The rows are grouped in 4 ways, from coarse to fine. Each group lies inside one group of the grouping before and may be the whole of it. The rows also spread widely along 15 directions, which tell nothing about the answers.
Some rows, each with its group in each grouping after it:
[-11  32   2   8  -8   0  -1 -29  77 -13 -43  24 -20  44  18  32   5  43
 -63 -34 -10  40  -4  28 -17   9  12 -38   7  31] : Sol k342 k124 Kuru
[  6 -16  19  20 -27  21 -10  12 -55 -17  23 -15  31 -25   7 -10 -10   6
  15 -36   9  -1  16  -2 -10  21 -36  -8 -40 -23] : Sol k342 k673 badu
[ 10 -42 -33  17  10  27 -23 -30 -25  27  16  38  32  33 -20  23  -1 -18
  38  11 -10  20  -5 -14  30  -9  -8  33  21  52] : Sol k202 k617 ped
[-21 -49  -5   1  11  -8  -5  33  -6 -15  16 -18 -86  49  24  -1  -1  -4
 -23  24  -6 -24 -26  39   7   3  34   8  54 -35] : Sol k202 k617 Roviv
[ 27  -5  31  -8  17  -9  24 -24   4  23  16 -70   0  23 -29 -15  -2 -50
   9 -26  -7  15  19 -26  -6  22 -21  23 -14  29] : moge k570 k40 kubuv
[  7  32  11  -3  14 -10  -8 -24  39  27   3  30  25  54  -2  51  27 -45
  39  -1 -41  57  22 -20  17 -34  11 -20 -29  49] : Sol k765 k771 dazur
[-36  -8   9  -7  -6   8 -17   0  10 -34  -4 -54 -12   5 -16 -18 -45  28
 -35 -25  13   7   7 -26  -9  15 -55 -20 -32  -9] : Sol k765 k680 muk
[ 16  17  28 -29 -17  -3  47   4 -13 -42 -26 -28  26  37   9 -12 -15 -43
  -6 -84  23  27  46  40 -52 -46 -22 -11 -26 -18] : Sol k202 k791 nusok
[  5   7 -14  16  12 -37  -9  21   5  12  17 -50 -43  44 -17 -14   5 -43
  -3   6  23 -17   8  -9  24   5  -7  29   6 -18] : Sol k202 k59 zanol
[ -4 -41  -9  30 -30  16 -10 -37 -11 -32   8   1 -52 -32   8 -17  -1  46
  21 -60  21  17  44 -25 -45  26   0  13  40   5] : moge k307 k70 rusa
[ -1  51  33 -14   2  12  44   4 -19 -20 -35  22  58  -5  54  36 -39 -40
  -8  15  16   2   3  47 -40  -8  29 -41 -20 -45] : moge k307 k699 zudab
[-11 -26   2  21   5  16  -6 -46 -32 -28  40   1  10   0   7  11 -10 -61
  74  37   0  21  16 -45  -7   2  40  30  28 -18] : moge k570 k199 lema
[-22 -70 -12  21 -17  24 -39  21 -61 -25  49  25   5   4 -11   4 -30  26
 -25   4 -56  33 -52 -27 -17  46 -22  11  11  60] : Sol k202 k59 nozo
[ 15 -15  22  50  17   2 -26  34 -13  38  59 -18  -3  37   6  41 -23 -27
  -3  17  36 -34 -50  12  32  66 -40  37  -6  17] : Sol k765 k807 Zumo
[-33  37 -10   7  30   9 -16 -42  43  50 -45  -2  -6  11  10  45 -27  11
  11  41  15   2  34 -32  31  14  -3 -51 -26   6] : moge k307 k988 lateg
[ -2 -18 -23 -11  -3  -2  10  29 -43 -38  -9 -24 -31  51  -1 -20 -13 -23
 -33  21  -2 -12 -26  47   1 -26  29   4  36 -65] : Sol k202 k791 Gonom
[-12 -14  45  -4   3  17   2  -6  -6  11   1 -46 -24 -47  23  -3 -10  26
  31  -8  14 -19  41 -18   3  22 -17 -33 -32 -42] : Sol k765 k807 Pez
[ 12  -9 -17  24  -8  -6   1   3   3  29  -7  45  24  45  26   8  43 -19
 -27 -19 -19   4  -6  53  16  -5   7   6  -3  32] : Sol k794 k308 derup
[ 58  -1  18 -19  14  14  46   8 -28  93 -38  -7  12 -12  22  -2  36  -5
  11  -6   4 -47  31  65  30 -10  11 -19 -16 -25] : moge k307 k699 meni
[ 19  68 -12 -14  23 -29  23   0  17 -22 -17 -29  24  44 -44   9 -51 -60
 -42  41  15  22 -34 -19 -14  -2  11  24  21  -3] : moge k639 k462 zuvap
[-37   5 -15 -25  10 -29   9  59  23  -3 -28  17 -46 -11  32  -3 -49  24
 -57   1  28 -33  19  20 -31  -8 -12 -18  21   5] : moge k307 k699 meni
[-28  26  16 -34  36   1  -1 -13  41  15  -4 -25   3   7  -5  27 -42 -34
  35  17  31   0  43 -35  19 -26 -28 -16 -27   6] : moge k570 k40 kubuv
[ 15  -2   4  14   8 -16  33 -35   9  52 -40 -15  25 -30  20 -24   8 -16
   8 -32  38 -22  67  -7  -5  18 -17  19 -12  15] : Sol k202 k59 zanol
[ 45  33  24   6  19  -3   7  11  44  39  20  28  27   8   4  49  15 -27
   6   5  38 -11 -28  33  29   8  -1  44  14  24] : Sol k202 k59 nozo
[ -1 -26  14 -23  23   9  12  49 -17  31   1 -14 -28   5  23  12 -36  -4
  17   4  58 -61  21  41  20 -25 -31   4   8 -37] : Sol k765 k807 Zumo
[-38 -35  -7  29 -14 -10 -15  -1  10 -37   7  22 -23  16  26   1 -21  26
 -65 -11 -35  31 -32  -4 -45  53  10   1  30  51] : Sol k202 k617 ped
[ -8  23 -12  -2 -35  -8 -36  34  11 -40  17  24  14 -37 -16  -5  -4  38
 -15 -44   7  27  12 -22 -15 -12 -43  -3 -25  18] : Sol k202 k617 Roviv
[  3   1  34  10  29 -10   6  21  19  -5  39 -45 -22  -7  13  11 -31 -46
  23  31  75 -52 -11  -2  17  20  -7  56  28 -49] : Sol k765 k807 Pez
[-26  -2 -33   4  -6  11  16 -38   0 -37 -42  18  48  10  33 -25   2 -32
 -13  19  34 -18  12  39  14 -45  26  12  16 -69] : Sol k765 k771 dazur
[ 51   4  35 -16  11 -10  16  53 -18  28  32   9 -44 -15   7  35  11 -13
  52   4   9 -11   7  16  -2 -12  27  20  33 -14] : Sol k202 k59 nozo
[ 35  52  -6  -7 -12  -6 -25  68  12   0  32  45 -23 -10 -20  51 -14  22
  18 -20  48   0  -4  18   2 -29 -21   8  16   3] : moge k570 k40 kubuv
[ 22 -50  15  -3   0  35  16 -54 -15  30 -11 -44 -25 -29 -11 -32  24  39
   2 -12 -27  -2  12  -2  10  34  13  -6  15  -9] : moge k570 k40 kubuv
[-31  36 -36   0 -20  19 -61 -15  -6 -48  11   8  -9 -46 -36   5 -16  45
  29  46  -1  27   8 -67  24 -14   5 -34 -13 -53] : moge k639 k462 zuvap
[ 31 -11  33   0   1  42 -18  -3   9  35  45  -4   4  43  -3  40  39 -10
  29 -35  -1   5 -16  44  46  -2 -27 -10 -35  14] : moge k307 k699 meni
[ 18 -36  37   2   1  20   9   9 -13  33  35 -17  27   0  31 -15  50 -34
  -3  -7  -9 -37 -22  56  42  17  -7  17 -29 -16] : moge k307 k988 lateg
[ -5 -28   1 -40  -4   4 -11  72  -4 -10  24  17 -15 -28  -8 -14 -20  45
 -62  -5 -24 -15 -42  20  -4   2 -31   7  14  32] : moge k307 k70 rusa
[  6 -37  26 -17  26   3  10   9 -20  11  29 -13  -4  52  -6  22 -12 -49
  11  17 -46  24 -22  -4   2   3   9  11  10  37] : Sol k202 k791 nusok
[ 60  12  26   9  32  14  34  -5 -12  40   5 -10  18  30 -13  49 -37 -42
  25   8  52 -10 -21  19   0  23  -2  48  37  11] : Sol k202 k59 zanol

New rows. What belongs after each?
[-22 -22 -34 -30   7 -28  13  26   6  12 -37  -7   5   7  14 -61  18 -15
 -47  10  -8 -39  28  27  30 -46  -3   6  -4 -18] : Sol k342 k124 Kuru
[ 51  24   7  42  -4   1   8  44 -62   5  27 -12  12  -7 -13  27 -54 -12
 -24  25  42 -23 -60  18 -23  70  -5  36  30 -20] : moge k570 k40 kubuv
[-10 -20   3 -14  21  24 -21  -4  21 -23  50 -22  15  55 -38  19 -39 -45
   7 -10  30  14 -30 -17  20 -10 -54  46   3  40] : moge k307 k988 lateg
[-16 -17  -9  47 -31   5 -31   9  15 -48  49  49 -21  20  32  25   0   3
  -9 -49  43   9 -14  32 -28  17  -9  32  34  21] : moge k570 k40 kubuv
[  0 -41  37 -51   0  46  24   8 -58 -50   6 -74 -16  26 -12 -19 -29 -12
   2  -5 -11   2 -18  35  -3 -28   0 -21  -4 -79] : Sol k202 k59 nozo
[-24   5  33 -12   1  37 -21 -13  51 -58  37  11  -6 -57   4  33 -44  37
  10  -2  47   9 -19 -28 -20  23 -15  17  23  -1] : moge k307 k699 meni
[  6 -16 -15  21  13   2  19 -71   2  -5 -18 -28  32  18 -16 -21 -11 -45
   9   8  12  15  13 -34  -2  10  10  46  26   2] : Sol k765 k771 dazur
[ 23 -17  31  -6  37  25   3 -13  -7  21  43 -62  -5   8 -37  20 -46 -39
  40  23  44 -18 -17 -29  24  30 -31  46  16   1] : moge k570 k40 kubuv
[ 13 -28  43 -36   2  23  25  27 -32  -8   5 -53  -1 -48   0 -33 -12  18
 -16   0  -1 -32 -11  21   2  13 -15  -1  -9 -49] : Sol k794 k308 derup
[-23  -4 -33  -8  -9  25 -33 -24 -33 -11  10  -7  59 -40 -24 -30  -2 -23
  58  13  20  -3  48 -53  43 -41 -37   6 -46 -31] : moge k307 k988 lateg
[  0   5 -37  24 -19  17 -24  -5 -40  22   0  59  33   0  26  18  28 -21
  67 -10  24  -6  57  16  26 -46   0 -16 -26 -21] : moge k307 k699 meni
[ 43  56  -3  18   2  -4 -14 -12  62  22  -7 -14  -4  20 -48  34  -4  30
 -31 -30  36  22 -21  -6  12  30 -34  20   5  38] : Sol k202 k617 Roviv
[  5  29 -28  59 -26 -38 -33  44 -30  27  15  38 -54 -43  30  19   8  25
  31  13  28 -22  43 -17 -11  31  21 -14  10 -26] : moge k570 k199 lema
[ 25  50  23   3 -32  17  14 -19 -15 -16 -19 -15  34 -61  11  -8  13  13
  21 -31  30   2  39  14 -12  -1   2 -30 -38 -68] : moge k570 k40 kubuv
[ 17 -27  -2  -6  -3 -31  34  39 -44  24  -6  31  20 -23  32 -23   6 -34
  -4 -12 -12 -15  30  17 -30 -10  10  28  15  25] : Sol k202 k59 nozo
[  5 -55  10   5   9  20 -16  17  10  15  30 -37 -41  34 -23  -8   0  37
 -65  -9 -20 -12 -63  25  25  53 -34  20  16  34] : Sol k794 k308 derup
[ 13 -11 -20  55   2  17 -31  14 -45  44   9  -5  -4  13  -5  27 -20  26
 -25  43  13 -27 -49  12  37  71 -13   2   3  -9] : Sol k202 k59 nozo
[ 21  34 -22  33  -5 -24  -1   9 -45  36 -13 -20  38 -17 -13 -22  -5 -19
 -33  37  -5 -17  -6 -17  13  47  -6  -1 -30 -14] : moge k639 k462 zuvap
[  0 -15   1  38  13 -27  -2  21 -15   9  28 -28 -26  48  18   2  -4 -53
 -14  32   7 -24 -27  10  11  36  15  31  20 -17] : Sol k765 k807 Zumo
[-40 -15  37 -39   3 -24  21  24  23 -45   3 -26  -4 -20  28 -30 -19 -20
 -36 -18 -17   7  18  -7 -36  -5  -8  -5 -15   3] : Sol k202 k791 nusok
[ 11 -48  56 -40   9  28  54 -10 -36   1  -4   0   9  14  44   6   9 -43
  50 -37 -25  13  46  40 -31 -39  19 -18  -4  -8] : Sol k794 k308 derup
[  8  16 -15  12 -14  39 -49 -35  26 -38  37 -31 -24  71 -58  28   8   6
  17 -34  16  47 -21  -9  31 -13 -27  -1  -8  -6] : moge k307 k699 meni
[-24 -11 -37  15   1  -8  -1 -27  20 -14 -33 -16  15  24 -14 -29 -25  12
 -91   8  -7   9 -33  -5  -6  36 -10  20  21  30] : Sol k202 k59 nozo
[-15 -10   1  20 -10  34 -17 -55  11  14 -25  32 -18 -63  32  27   3  60
  67 -10  32   4  68 -24   2   6  13 -30   8 -20] : Sol k202 k617 ped
[ 16 -19  17  22   0  38 -11 -66  -1  15   6 -24 -22  -7 -20  12  10  43
  -2  14 -39  32 -24 -29   7  66  22 -18  13  11] : moge k639 k462 zuvap
[-63 -15 -24 -10   5  21 -48   9  -5 -18  16   9 -34  23  13  20 -29   2
  43  15  39 -16  41  -8  36 -46 -31 -40 -24 -40] : moge k639 k462 zuvap
[-29 -61 -24 -19  10  43 -16   5  34 -27   1  38 -28  18   0  10 -34  60
 -58   0  26 -17 -52  45  11  -7 -20  29  68  24] : Sol k794 k308 derup
[ 21   1  15  -8   9   6  -4  37   9  -8  50  14 -30  18  19  27  25 -42
  41  16  38 -31 -16  48  30 -34  28  34  33 -48] : moge k307 k699 meni
[ 12 -20 -27  27   5 -12   4  -7 -29  15   4  -7  -6  17   6 -22  20 -31
 -23  43 -20 -19 -28  12  19  28  41  33  38 -18] : moge k307 k70 rusa
[-18 -39   1 -10   9  21 -22 -19  -3 -30  27 -19 -27 -18 -35  -3 -28  27
   7  28 -36  32 -20 -65  -4  25   1  15  31  22] : Sol k794 k308 derup
[  1 -23   8 -19   8  -5   8  39 -32 -16  24 -22 -10  63  10 -10  23 -53
 -25  41 -56  -7 -48  49  30 -23  42  -2   7 -46] : Sol k342 k673 badu
[-41 -98   6  13   5  47 -10 -45 -19  18  -2 -19 -14  52  21  -4  -9  25
 -31 -28 -34   9  -7  21   9  40 -30 -24 -11  45] : Sol k202 k59 nozo
[-20  -5   2  22 -28   0 -32 -23  21 -33  21 -21  -7   3  -2 -21  34  16
 -15 -31 -26  30   5 -20   6  15 -10 -12 -30  -4] : Sol k765 k807 Zumo
[-12  -5 -25  10  -3  -5  -5  10  12  14 -26   3  24 -22  14 -35  17  31
 -82  37 -11 -41 -36  33  40  27   6   4   0 -25] : Sol k342 k673 badu
[-19 -19   8 -41  17  26  13 -35  20  14 -20 -27  22   4   5 -22  13 -16
  -1   4 -12  -8  23  11  34 -30  -8 -19 -30 -13] : moge k307 k699 meni
[-21  14 -71   7  -9 -28 -14   0 -17  10 -52 -13 -11 -33 -39 -47 -56  41
 -32 -17  44 -11  68 -62 -20   1 -57  -4  -3  16] : moge k639 k462 zuvap
[  9  22  55 -30   9  10  27 -10   4  -1  -8 -49  11   7   1   3  -3 -12
 -32  10 -47  23 -21   8  -8  25  12 -46 -39 -16] : moge k639 k462 zuvap
[ 12 -22  -5  10  14 -27  15   9 -20   1  16 -21 -25  20   7 -15   0 -61
  27  10  27 -20  23  -3  -2  -6  18  50  38 -20] : Sol k202 k791 Gonom
[-52 -21  -6   2  -4  30 -43 -24  14 -34  16  -8 -44  31   3  14  -6  30
 -10  19 -23  21 -15  -8  21   7   4 -46  -8 -20] : moge k639 k462 zuvap
[ 29 -16  -8 -14  -9  21  13 -44 -18 -27  10  20   8 -23 -26  -8   0 -12
  64 -32  18  34  44 -33 -27 -38  11  38  42   8] : moge k639 k462 zuvap
[ -5  19  28  16   5  27 -32   2  22  21  25 -18  -5   5   0  44 -12  24
  -7   2  11  -2 -24   3  28  49 -35 -33 -42   6] : moge k307 k699 zudab
[ 37  13 -34  20 -33  37 -22 -25 -88 -11   8   3  45 -26 -41 -10  14   2
  45  24 -21  25  -3 -20  23  -9  19  -8 -11 -55] : moge k570 k40 kubuv
[ 35 -20  43  -7   9   7  53 -21 -27  13 -20 -40 -34 -28  20  -3 -15  -8
  53 -26  33 -13  57   1 -39   3  20   7  31 -44] : Sol k765 k771 dazur
[-14   0  15  48 -22  15 -37 -17  23 -19  37 -35 -45  51   8  24   8   3
  11 -71  46  14  17   9   0  33 -43 -12 -30  -3] : moge k307 k988 lateg
[  5   5  25  10 -26  28  14 -33  22 -20 -43 -25 -43  33  25   8  13  55
 -32 -72  11  20  24  56 -25   9   4 -57  -8 -37] : Sol k342 k124 Kuru
[ 40  42  -8  -4 -11   5  -5  43 -15  31 -27  -8 -21 -13 -18  19 -10  53
 -15  -8  32 -21  -1  36  18  -2 -18 -28  -6 -42] : Sol k202 k617 ped
[ 38 -22  -1  -4  30  17  43 -32 -20  73 -32 -10  50 -20   1 -13  -9 -26
   2  16  24 -40  15  13  18  18  -7  34  11  17] : moge k307 k699 meni
[  8 -41  42  -8  23  23  17 -43 -10   3  35 -35  11  55 -14  17 -18 -58
  26 -19 -25  39  -2 -21 -14  19 -14  16  -4  53] : moge k639 k462 zuvap
[  6 -11 -41   4  28  23  16 -95  11  41 -56 -12  41  32 -33  -7 -18 -15
  -9  19  -8  23  16 -33  19   7   2  14  19  44] : moge k307 k70 rusa
[-37   9  11  27 -23  -5 -37  20  13 -66  38   8 -27  21  22  24 -15   4
 -13 -10  -1  29 -20  -7 -23  14   1 -14  -4 -14] : Sol k765 k807 Pez
[  6 -27 -24  13   3   4  -8  -9  25   4  13  -2   5 -23 -22 -27 -12  20
 -48  -7  31 -22 -26  -9   5  39 -29  63  39  41] : moge k307 k699 meni
[-16 -60  -4 -32 -14  18  -2 -20  24 -16   4  16  -7 -62   3 -47  23  36
  33 -70  21  -4  76 -20  -6 -43 -40  29   9  25] : Sol k794 k308 derup
[  2  13 -45  37 -12 -44 -19  39 -38  -7   5   2   3 -47 -18 -33 -27   4
 -25  40   6 -15  -4 -56 -11  33  -1  38  22  -7] : Sol k765 k807 Pez
[-36   1  -2  29  -2  21 -16 -35  34  19 -22  17  10  10  42  21   2  29
 -49   9   3  -9 -14  37  20  42  -1 -40 -21   3] : moge k570 k40 kubuv
[  9  31   4  20 -17  -4 -13  -5  34 -74  31  10   1  36 -19  32 -31 -18
   0 -43  43  48 -18 -14 -42  -6 -14  44  33  16] : Sol k765 k680 muk
[ -6  63  -8 -14   7 -23   0  21  11 -35 -13 -45 -41  -7 -29   7 -61  -6
   6  10  50   4  29 -44 -29  -8  -7 -11  10 -44] : moge k307 k699 zudab
[ 10  23  14  -3 -16 -10  17  17  -1   0 -19 -29   1 -18  19 -18   4  -4
   6 -55  63 -27  57  31  -6 -18 -32  -6 -33 -49] : Sol k202 k59 nozo
[-45 -14  -3  13   3  -2 -40 -20   5   1  23  17  38  -8  -2  11 -14 -14
  25  12 -39  40  23 -77   8  11 -32 -13 -47  59] : Sol k765 k771 dazur
[ 34  -4  29  -5   5 -18  27   6 -31 -17  17 -69 -22   7 -19 -29   2 -45
  13   9 -19   9   3 -25 -14  13  27  25  14 -36] : Sol k342 k124 Kuru
[  9 -23  27 -27  10  29  21 -32  31  -1 -10 -19 -18 -38  -7  -9 -19  42
 -17 -18  22  -7   2   1 -13  21 -10  11  30   7] : moge k639 k462 zuvap
[ 28  46  -1  11  -6  10  -5 -63  28 -18  15 -12  22 -43 -17  -3  41 -34
  74  30  36   8  29 -33  34 -21  48  33  14 -70] : moge k570 k199 lema
[-19 -22 -12  17 -12  10 -16  27 -28  -1  -5  21 -18 -49  34  -4 -16  43
   0  22  30 -42   7  15   9  10   0  -9  14 -53] : Sol k765 k771 dazur
[-27 -47  -6  34   4  31 -14 -45  13  33 -16  22  22 -15  35   7  -6  33
 -18  -6  24 -21   9  11  19  49 -26   2  -4  31] : Sol k202 k791 Gonom
[ -5   0   8 -17 -11   6 -10   8  16 -26  30  16  27 -51   8 -13   8 -12
  31 -29  35  -8  33 -11   4 -28 -27  30 -11  -4] : moge k307 k70 rusa
[ -3  -8 -26  20   7   0  -7 -21  -8 -29   8 -22  11 -11 -26 -16 -38 -20
   9  28  50 -13  -7 -37   5   9  -9  59  40 -27] : Sol k765 k771 dazur
[-37 -19   0  31 -23   8 -34  30 -19  13  -4 -14   3  42  28  -3   2  39
 -87 -16 -39  -8 -37  48  22  46 -44 -66 -70  -1] : Sol k765 k771 dazur
[ -7 -48  -9  13 -25   9  -6  -3 -10 -16   5  26  14 -26   8 -24 -10  39
 -33 -54  -8  14   8  -7 -36  20 -34  20  11  54] : Sol k765 k807 Zumo
[ 13   8  25 -45   0 -14  29  29  17 -37   9 -20 -45 -20   6 -17  10 -14
   3  -7   2  -2  10  13 -23 -35  36  14  37 -43] : moge k307 k988 lateg
[ 75  33 -23 -15 -19  -3  34  25 -54  19 -27  38   9 -15 -18   3  12   1
  17 -13  -5  12  17  35 -24 -44  38   4  38 -19] : moge k570 k40 kubuv
[-34  42  -2   1 -12   2  14 -19   2 -43 -40   5  28  -4  37   5 -32 -16
 -18   2  22   9  27  11 -34  -8  16 -41 -19 -47] : moge k307 k699 zudab
[ 10 -38  41  -6 -16  28  15  20 -44  -9  44  18  35 -19  46   3   9 -40
  49 -51  32 -21  29  51 -11 -22 -23  15 -21 -16] : moge k570 k40 kubuv
[ -9 -23   0  19 -22  12 -21 -39   0 -10  19  -2  24 -52   9 -27  32  -1
  57 -41  28   1  62 -32  13  -4 -25  21 -25  -8] : Sol k202 k617 ped
[ 27 -21 -22  -2  -7 -16  14  36 -50 -13  26 -13  39   7 -15 -53  10 -56
 -43  18 -15 -23 -44  24   6   1   6  60  18 -10] : moge k307 k699 meni
[ 38 -13  26   6 -12  22   4   0  -7 -14  32 -12  30 -18 -19  -4  -1   9
 -17 -24   5   7 -40   7  -5  29 -21  41   9  12] : Sol k765 k807 Zumo
[-13  13  17   2 -19  10  -6 -30  50 -49   6   9  16 -15  21  -3  29   2
  -1 -26  21  13   6  17   4 -18   9   7  -2 -35] : Sol k765 k771 dazur
[-12 -23  34 -13  11  -7 -10  14  13  24  23   4 -15   2   1  26 -16   6
  20 -31 -39  37  30 -47 -20  10 -37 -21 -29  78] : Sol k765 k771 dazur
[ 21  21  79 -14   6  19  28   1 -13  15   9 -20  19 -82  25  25 -33  12
  30  -4  17  -6  23 -19 -33  49 -12 -26 -32 -15] : moge k639 k462 zuvap
[ -1 -20 -21  10  -2  26  -5  18 -45  55 -48  19   4  -3  19  13 -21  64
 -51  24 -20 -25 -21  46  20  32  -8 -52 -11  -5] : Sol k202 k617 ped
[ 48   0 -11 -15  -1  22  20 -16 -68  22 -21  -9  20 -18 -34  -5  -5 -12
  76  -8   4  14  57 -25   0 -41   1   0   1 -26] : Sol k794 k308 derup
[ 16  10 -17  65 -47  11 -45 -41 -12 -29  37   4 -32  15 -13  12  47  18
  32 -40 -11  51   8 -17  -6  29  21  -7   4 -12] : moge k570 k40 kubuv
[-24  -5 -60  45 -19  10 -43 -32 -14  13 -11  23   2 -38  -5  -9 -14  40
  19   5  43 -13  45 -39  17  16 -23   0   0  -6] : moge k570 k199 lema
[ -4  13   4  -5  -1   8 -37  26  49  14  34  11  13  25 -16  24   6  12
 -32 -36   8   7 -21  12  30   4 -63  -2 -42  57] : moge k307 k699 meni
[-36 -10 -18   0 -24  11 -40  15  32 -31   2  -2  -4  -9   3 -30  25  57
 -73   0 -13 -13 -39  30  41   1 -21 -19 -22 -33] : Sol k765 k771 dazur
[  5   4  28 -38  23  12  35 -14  26  -3 -12 -25  57 -35 -12 -15 -41 -19
 -38   9  14  -6 -20 -14 -11  16 -24  34   2  26] : moge k307 k988 lateg
[  3   7  34 -19   4  36  11 -34  56 -16  -1   9  18 -43   5  20 -19  39
 -25 -13  21   9 -22  10 -12  25  -6   8  20  18] : moge k570 k40 kubuv
[ 14  58 -21  -7   0 -26  19  19 -23  -2 -16  68  93  34   9  30 -14 -83
  -6  18 -35  47   1   2 -29 -41  22  -3 -20  45] : moge k307 k699 meni
[ -8  29 -14   5 -37   7  -4   0 -48 -44 -13  25  19 -20   7   8 -33   2
  34 -42  15  40  59 -20 -54 -29 -10 -38 -21 -17] : moge k570 k40 kubuv
[ 47  37  34 -36  -3  19  32  -2   4 -25   1 -41  23 -58 -20 -23  14  -1
  -9  20   7 -12 -30  18   8  -1  31  16  11 -75] : moge k307 k699 zudab
[ 29  31  -9  26   5 -12   5   0  10  48 -20   2 -76  37  21  41  20   0
  39 -12  46 -19  48  40  11 -10  32 -23  27 -41] : moge k570 k40 kubuv
[ -8  -1 -24  24  -3  -4   2  -8 -51 -36   2 -19  40  46 -12  -6 -50 -66
  12   0  32  12   9 -17 -17 -12 -21  27  -1 -21] : Sol k765 k771 dazur
[ 13 -33  -3   8  -3 -14  -1  23 -18  19  18  14   1  26  -9   0  -8  -7
 -14 -38 -23  20   3  -9 -21   8 -32  20   3  69] : Sol k765 k771 dazur
[  9  28 -24  13  -4 -19 -28  24  12  32  14  87  25  -4  13  47  25 -14
  40   7  -4  20  24 -10  18 -31   7   7  -3  48] : Sol k202 k59 nozo
